The groups are shells around one centre, one inside the other: the same stretched ball of 8 dimensions in 6 sizes.
Some rows, each with its group after it:
[ 1.00 -1.11 -2.16  2.36  0.10 -2.37  2.39 -2.14 -2.54 -2.85 -1.27]
Dak
[-2.26  1.21  0.89  1.73  0.90 -0.17 -0.37 -1.44  0.40 -2.59  1.71]
Natuf
[ 1.14 -0.51  0.40  0.23  0.61 -0.80  3.29 -0.53 -0.70 -0.02 -1.25]
zaf
[ 1.14  1.07 -0.33  0.47 -0.36 -0.53  3.48 -3.81 -3.56 -0.37  1.08]
nuzuv
[-0.97 -0.34  0.90  0.40  3.76  4.60 -0.94 -2.63  2.11  2.54  3.00]
Natuf
[-1.94 -0.54  0.47  1.53  2.18  1.35 -1.34 -0.55  3.41 -0.04  1.64]
Natuf
[ 0.43  0.49  0.74 -0.42  0.32 -0.73  2.62 -0.23 -0.65  0.78 -0.26]
Natuf
[ 0.86 -2.93 -0.46 -0.31  4.96  2.65  0.07 -1.11  0.73  1.66  0.12]
nuzuv
[ 3.15 -2.22 -0.83 -0.24  2.51  0.18  3.71 -2.17 -2.32  0.64 -1.57]
zaf
[ 0.50 -1.60 -0.14  0.05  1.95  2.29  1.98 -0.62  1.13  3.15 -0.07]
Dak
[-1.29 -0.41  1.10  0.98  1.73 -0.54  0.45  1.81  1.64 -1.41 -1.35]
fes
[ 1.42 -1.06 -2.48  1.29  0.17 -2.93  2.30 -1.10 -3.00 -1.62 -1.62]
fes
[ 0.50 -2.05 -1.61  2.33  1.27  0.08  1.36 -1.05  0.77 -0.32 -1.10]
nabi
[ 1.77 -2.70 -2.20  1.74  1.38 -3.17  2.04 -0.76 -1.20 -2.98 -2.45]
nuzuv
[ 1.52 -2.04  0.05 -0.92  4.80  4.86 -0.18 -3.18  2.57  5.08  2.75]
nuzuv
[-1.10  1.15  1.32  0.33  2.48  0.75 -1.62 -0.23  2.21  0.22  1.68]
nabi
[-1.61 -0.51  0.49  0.86  1.36  2.00  1.17 -1.63  0.71  0.61  1.56]
Dak
[-1.11  0.56 -0.81  0.45  0.24 -1.31  1.82 -0.48 -3.81 -1.42 -0.28]
nabi
[ 0.80  1.35  0.71  0.41  0.84 -1.45  1.55 -1.42 -1.49 -1.54  0.03]
fes
[ 1.47 -1.69 -1.17  0.85  1.90 -0.65  2.20 -3.11 -1.92 -1.48  0.07]
Dak
[-1.26 -0.81  0.58  1.72  1.87  1.99 -0.78  0.76  4.94  1.80  0.33]
zaf
[-1.66  0.87  0.88  1.23  2.59  1.70 -1.60 -0.79  1.56 -0.27  1.59]
fes
[-1.16  1.67  1.16 -0.80  1.19  2.32  0.56 -1.56  0.00  2.94  2.82]
Natuf
[-1.74 -0.22  0.45  0.63  1.89 -1.29 -0.10  1.08 -0.25 -2.46 -0.52]
nuzuv
[ 2.10 -2.01 -2.52  1.22  2.09 -0.11  1.98 -3.68 -2.85 -0.53 -0.08]
fes
[-2.08  0.25 -0.43  1.45 -0.01 -1.60  0.06  0.89  0.59 -1.32 -0.01]
fes
[-0.30 -1.20 -0.11 -0.46  3.42  1.60 -0.19 -1.07  0.30  1.26  1.26]
fes
[-1.43  0.82 -0.71  1.59 -1.12 -0.61  1.95 -2.09 -1.48 -0.72  1.32]
fes
[-0.60  1.61  0.32  0.20  0.96  0.93  0.34 -1.73 -0.66  1.22  1.95]
nabi
[-1.29  0.38  0.61  1.75  2.45 -0.53 -1.47 -0.34  1.23 -2.86  0.40]
Natuf
[ 0.44  0.53  1.53  0.36  2.53  1.27  0.29  0.30  1.80  0.98 -0.42]
Natuf
[ 0.25 -1.34 -0.42 -0.27  3.55  2.18  0.37 -2.98 -0.81  1.02  1.98]
Dak
[ 0.45 -2.38 -1.28  0.40  1.55  1.88  3.86 -2.82 -2.91  1.00 -0.05]
zaf
[ 0.50  0.73 -0.46  0.41 -1.37 -2.54  3.83 -0.80 -3.05 -0.90 -0.94]
nabi
[-1.18 -0.34  0.30  0.36  1.41 -0.39  1.56 -0.48 -1.70 -1.60 -0.07]
nabi
[ 0.12  0.52  1.08 -0.22  1.70  1.26  1.30 -1.99  0.08  1.02  1.57]
Dak
[-0.50  2.26  1.97 -0.11  1.67  1.75 -0.01 -0.96  0.94  1.56  1.74]
zaf
[ 0.04 -0.49 -0.55 -0.37  0.58  0.09  2.06 -0.91 -0.65  1.93  0.68]
nabi
[ 0.69  1.55 -0.77  0.13  0.80 -0.48  1.63 -4.19 -4.65 -0.95  2.06]
Natuf
[ 1.79 -1.55  0.63  0.97  4.21  1.14 -0.19 -1.32  2.46 -0.37 -0.46]
nuzuv
[ 1.65 -1.46 -1.96 -0.91  1.09  1.04  4.20 -4.79 -5.10  1.92  1.64]
zaf
[-1.33  1.21 -1.41  0.80 -0.74 -1.48  1.92 -1.89 -4.68 -1.46  0.89]
nuzuv
[-1.00  1.16 -0.61  1.34 -0.65 -1.51  1.21 -0.27 -1.35 -0.87 -0.04]
Dak
[-0.52  1.16  0.06  1.28 -0.29 -0.03  1.40 -1.73 -0.12  0.17  1.10]
nabi
[ 0.49 -0.83 -0.40 -0.78  2.39  3.01  1.53 -1.65 -0.61  4.03  1.20]
zaf
[ 0.73 -1.20 -1.29  1.17  0.38  0.90  2.60 -3.03 -0.37  1.42  0.93]
fes
[ 0.56  1.28  0.87  0.57  1.96  1.16  0.27 -3.83 -0.02 -0.11  2.69]
zaf
[ 0.61 -0.73  0.38  0.65  3.65  3.34 -0.14 -2.67  1.46  1.83  1.63]
Dak
[-2.31 -0.04  0.61  1.40  0.82  0.39  0.07  0.03  2.00 -0.57  0.93]
Dak
[ 2.87 -1.61 -0.67 -0.85  3.87  2.68  1.58 -5.34 -1.17  2.51  2.57]
zaf
[-0.28 -0.50 -0.70 -0.69  0.55  0.20  3.27 -0.41 -3.50  1.36 -0.47]
fes
[-0.91 -0.82  0.99  0.16  3.28  2.90 -0.43 -1.48  2.44  1.61  2.07]
Dak
[-2.02  1.38  1.24  0.18  1.14 -0.10 -0.31 -0.02  0.52 -0.56  1.50]
Dak
[-0.16 -0.41 -1.38  0.72  0.48 -2.08  2.31  0.26 -3.87 -1.82 -1.88]
fes
[-0.01  0.50  0.48  0.52 -0.13 -0.65  3.13  0.29 -1.50 -0.08 -1.45]
fes
[-0.47 -1.22 -1.57  0.94  0.58  0.41  3.04 -1.25 -3.43  0.00 -0.78]
nuzuv
[ 0.52 -0.34  0.29  0.20  1.13 -1.13  1.98 -0.78 -0.60 -0.85 -0.35]
nabi
[-1.04  1.64  0.67 -1.21  1.52  2.40  1.37 -3.71 -3.32  1.73  3.72]
nuzuv
[ 1.68  0.33  0.95  0.40  4.03  1.88 -0.80 -3.52  1.15  0.20  2.05]
nuzuv
[-0.47  1.43  2.13  0.17  2.97  0.96 -0.84 -0.71  1.22 -0.68  1.17]
zaf
[ 1.87  0.68 -0.68 -0.97  0.01 -1.53  3.75 -1.56 -4.36  0.87 -0.52]
zaf
[ 0.82 -0.39 -1.83  0.21 -0.53 -2.58  4.24 -1.62 -5.96 -1.67 -1.32]
Dak
[ 0.09  0.07  0.05  0.31  1.33 -1.46  1.95  0.37 -2.69 -1.82 -1.70]
nabi
[ 1.16  1.34 -1.56  0.66 -0.64 -3.82  2.81 -2.73 -6.07 -3.33 -0.26]
Natuf
[-2.02  0.63  1.73  1.39  2.97  1.84 -2.90  0.56  5.27  0.37  1.67]
nuzuv
[ 0.27 -1.86 -1.23  1.66  0.48 -2.91  1.65  1.25  0.60 -1.98 -2.52]
Natuf
[-0.54  0.22 -0.33 -0.50  0.26 -2.03  2.43  0.74 -3.24 -0.81 -1.08]
nabi
[-0.97 -2.04 -1.16  1.78  1.49 -0.61  0.31  0.52  1.49 -0.90 -0.87]
Natuf
[-2.07  1.86  0.34  1.06 -1.64 -3.66  1.33  0.94 -1.19 -2.93 -0.23]
Natuf
[ 1.95 -1.13 -1.41  0.23  2.65 -1.46  1.93 -2.59 -4.46 -2.40 -0.81]
zaf
[ 2.85 -1.37 -1.05 -1.67  2.98  1.72  2.50 -4.50 -2.72  3.05  2.03]
nuzuv
[ 0.14  0.33 -0.03  1.44  0.34 -2.90  0.89  1.09  0.33 -2.28 -1.80]
Dak
[-3.04  0.90  1.07  2.03  1.47  1.12 -1.85  0.37  3.22 -0.81  1.44]
zaf
[ 3.19 -0.77 -1.86 -0.38  2.02 -0.08  2.89 -4.55 -4.68  0.60  0.64]
Natuf
[ 0.05  0.12  0.18  0.52  1.34  1.72  1.69 -3.82 -0.77  0.68  2.39]
nabi
[ 1.97 -2.34 -0.88  0.33  2.73 -0.05  1.89 -2.05 -0.30 -0.05 -0.45]
nabi
[ 0.27 -1.98 -1.51  2.10  2.27  1.00  0.81 -2.46 -0.18 -0.77  0.10]
fes
[ 1.32 -0.48  0.95 -0.51  5.33  4.97 -1.41 -4.48  2.24  3.37  3.92]
nuzuv

New rows. What belongs after each?
[ 1.33  1.37 -1.25  0.03 -0.24 -2.96  2.58 -3.55 -5.47 -2.20  0.94]
zaf
[-0.39 -0.40 -1.16  0.50 -0.89 -1.55  3.16 -2.16 -2.42 -0.58  0.83]
Natuf
[ 1.52  0.33 -2.04  0.24 -0.70 -3.21  4.09 -2.90 -6.81 -2.24 -0.65]
fes
[-0.27 -0.12  1.21  1.27  2.64  1.29  0.43  0.31  1.26 -0.54 -1.04]
nuzuv
[-1.38 -1.37 -0.47  1.63  2.11  1.27  0.31 -0.40  0.61 -0.46 -0.10]
fes
[-2.20  1.29  1.32  0.20  0.66  1.39  0.34  0.67  1.38  1.69  1.16]
nabi
[-0.90 -0.55 -1.48  1.79  0.49 -0.91  0.40 -1.55 -0.28 -1.15  0.81]
Natuf
[-0.74  2.32  0.27  0.51  0.66 -1.02  0.40 -1.60 -2.83 -1.67  1.18]
nabi
[-1.18  0.67  0.43  1.42  1.27  1.33 -0.17 -2.89  1.16 -0.23  2.72]
fes
[ 1.76 -3.56 -0.60 -0.23  3.30  2.01  3.09 -0.47 -0.01  2.24 -1.85]
nuzuv
[ 2.12 -0.26 -0.78 -0.23  1.23 -0.65  2.52 -2.79 -2.32  0.54  0.41]
Dak
[ 0.66 -0.02 -0.63  2.08  0.39 -2.64  0.53  0.80  1.21 -1.78 -1.90]
Natuf
[ 0.98  0.43 -0.30  0.04 -0.07 -3.03  2.63  1.73 -2.12 -0.71 -2.77]
zaf
[-0.03 -0.51 -0.54  1.46  2.27  1.99 -0.06 -3.35  0.67  0.48  2.10]
nabi
[ 2.82 -2.08 -2.43  0.17  1.99 -0.63  4.01 -3.69 -6.01 -0.94 -1.17]
nuzuv
[ 1.04  0.12  0.76  0.82  3.07  2.27 -0.86 -2.29  3.20  1.84  1.83]
zaf
[-0.34 -0.25 -0.25 -0.15  1.14 -1.71  2.24 -0.05 -3.48 -1.93 -1.05]
fes
[ 1.15 -3.16 -1.90  2.10  1.99 -0.60  2.01 -2.93 -0.49 -2.18 -0.56]
nuzuv
[ 1.76 -2.33 -0.58 -0.87  1.62  2.08  4.39 -2.15 -1.43  3.43 -0.17]
nuzuv
[-0.23 -1.02 -1.06  1.60  0.95  2.09  1.53 -3.00  0.32  1.51  1.50]
zaf
[-2.10  0.34  0.46  0.86  1.14  2.04  0.68 -1.36  0.02  0.68  1.74]
nabi
[-0.75 -1.69 -0.84  0.57 -0.09 -2.18  3.85  1.70 -2.82 -1.69 -3.07]
nuzuv
[-0.77 -1.31 -0.50  3.03  0.35 -1.39  0.65  1.58  3.08 -1.70 -2.26]
Natuf
[-0.68  0.12  1.80  0.83  2.84  2.85 -0.74 -0.55  4.11  1.73  1.34]
fes
[-0.36  2.49 -0.13  0.42  0.22 -1.30  0.98 -3.70 -4.11 -2.15  2.47]
zaf
[-1.32 -0.48 -0.10  1.45  1.06  0.60 -0.22 -0.56  2.70  0.56  1.18]
fes
[-0.77 -1.73  0.05  1.01  1.78  1.24  1.27  2.07  1.98  1.46 -2.02]
zaf
[-0.43  1.87  0.91  1.23  1.59 -1.76 -1.07 -0.49  0.19 -2.89  0.43]
Natuf
[-2.44  1.06  0.95  1.15  1.08 -0.60  0.27 -0.06 -1.18 -2.93  0.35]
zaf
[ 1.57 -2.13 -1.82  1.78  1.35  0.14  2.48 -2.02 -0.88 -0.01 -1.21]
Dak
[-0.53 -0.51 -1.49  2.50 -1.00 -2.96  1.92  0.63 -0.65 -2.39 -2.07]
Dak
[-1.80  1.96  1.32 -1.41  0.60  0.75  1.59 -0.67 -2.47  1.25  1.95]
zaf
[ 0.09 -0.43  0.02  1.71  0.43 -1.07  0.97  1.24  2.58 -0.02 -1.60]
fes
[ 1.01 -2.25 -0.81  0.70  1.63  0.86  3.63 -2.46 -1.95 -0.07 -0.62]
fes
[-0.32 -0.04  1.18  0.44  1.51  1.55  1.05  0.59  2.37  2.00 -0.23]
nabi
[-0.06 -1.34 -0.82  0.25  3.98  2.42 -0.73 -3.55 -0.55  0.58  2.63]
nuzuv
[ 1.73  0.06  0.01 -0.74  3.25  2.34  1.08 -3.58 -1.86  2.04  1.82]
nabi
[-0.46 -0.36  0.30  0.75  2.48 -0.73  0.01  1.79 -0.03 -1.37 -1.93]
zaf
[ 1.70  0.40  0.17  0.32  2.53  1.34  0.34 -2.65  0.42  1.47  1.25]
fes
[ 0.76 -3.26 -1.65  2.67  1.17 -1.14  2.11  0.38  1.47 -1.43 -2.96]
Natuf
[-0.61  1.69  1.80 -0.82  3.70  1.98 -1.74 -0.92  0.72  1.09  2.29]
zaf
[-0.92  0.28  1.55  0.12  3.59  3.26 -1.84 -0.50  3.86  2.55  2.15]
fes
[ 2.22 -2.30 -0.60  0.40  2.26  1.95  3.77 -2.41 -1.25  1.68 -1.04]
nuzuv
[-0.37  0.54  1.18 -1.82  2.52  1.84  0.46 -1.13  0.04  2.85  2.38]
nuzuv
[ 1.14 -1.69 -0.16  1.41  2.10  0.12  1.97 -1.40  0.34 -1.07 -1.11]
nabi
[ 0.61 -0.98 -1.27  1.58  0.06 -0.87  3.67 -3.15 -3.28 -1.98 -0.33]
fes
[-1.05  1.93  1.10  0.97  0.87  0.64 -0.56 -1.22  1.65  0.39  2.02]
fes
[ 0.65 -0.14 -0.56  0.70  1.02  0.16  1.77 -0.54 -0.96  0.90 -0.78]
Dak
[-0.25 -0.89 -0.57  1.66 -0.16 -1.25  1.61  0.01  1.70 -0.27 -0.65]
fes
[ 0.19 -1.80 -1.92  2.41  1.20 -3.11  1.05 -0.64 -1.60 -4.40 -1.91]
nuzuv
[-1.83 -0.44 -0.17  2.81  0.34  0.24  0.17  0.19  2.68 -0.83 -0.19]
Natuf
[-1.57  1.13 -0.19  2.18 -1.68 -4.58  1.71  2.27 -1.24 -4.24 -2.63]
nabi
[ 0.08  0.06 -1.51  2.02 -0.63 -3.74  1.51 -0.10 -1.64 -3.09 -1.55]
Dak
[ 0.86  0.53 -0.70  0.68  1.45 -0.32  1.06 -4.04 -2.53 -1.17  1.88]
Dak
[-1.09 -0.73 -1.75  0.98 -1.89 -1.63  4.34 -0.67 -3.65 -0.43 -0.89]
Natuf
[ 1.31 -0.13  0.16  1.08  1.20 -1.26  1.31 -0.13  0.83 -0.68 -1.32]
nabi
[-1.44  1.16  0.70  1.68  1.43 -0.21 -0.28 -0.13 -0.19 -2.19 -0.05]
fes
[ 0.73 -0.36 -1.75  1.17 -1.59 -4.00  4.61 -0.64 -5.03 -2.96 -2.53]
Dak
[ 1.19 -2.07 -0.57 -0.18  3.18  4.15  2.00 -3.56 -0.09  3.75  1.67]
fes
[ 0.54 -2.35  0.15  1.14  2.99  2.50  1.35  0.57  2.43  1.87 -1.75]
nuzuv
[ 1.46 -0.57 -0.48  0.36  2.91  2.35  0.81 -4.48 -0.69  1.38  2.34]
Dak
[ 1.83 -1.52 -1.64 -0.93  2.15  0.16  3.24 -2.74 -4.93  0.75 -0.13]
fes
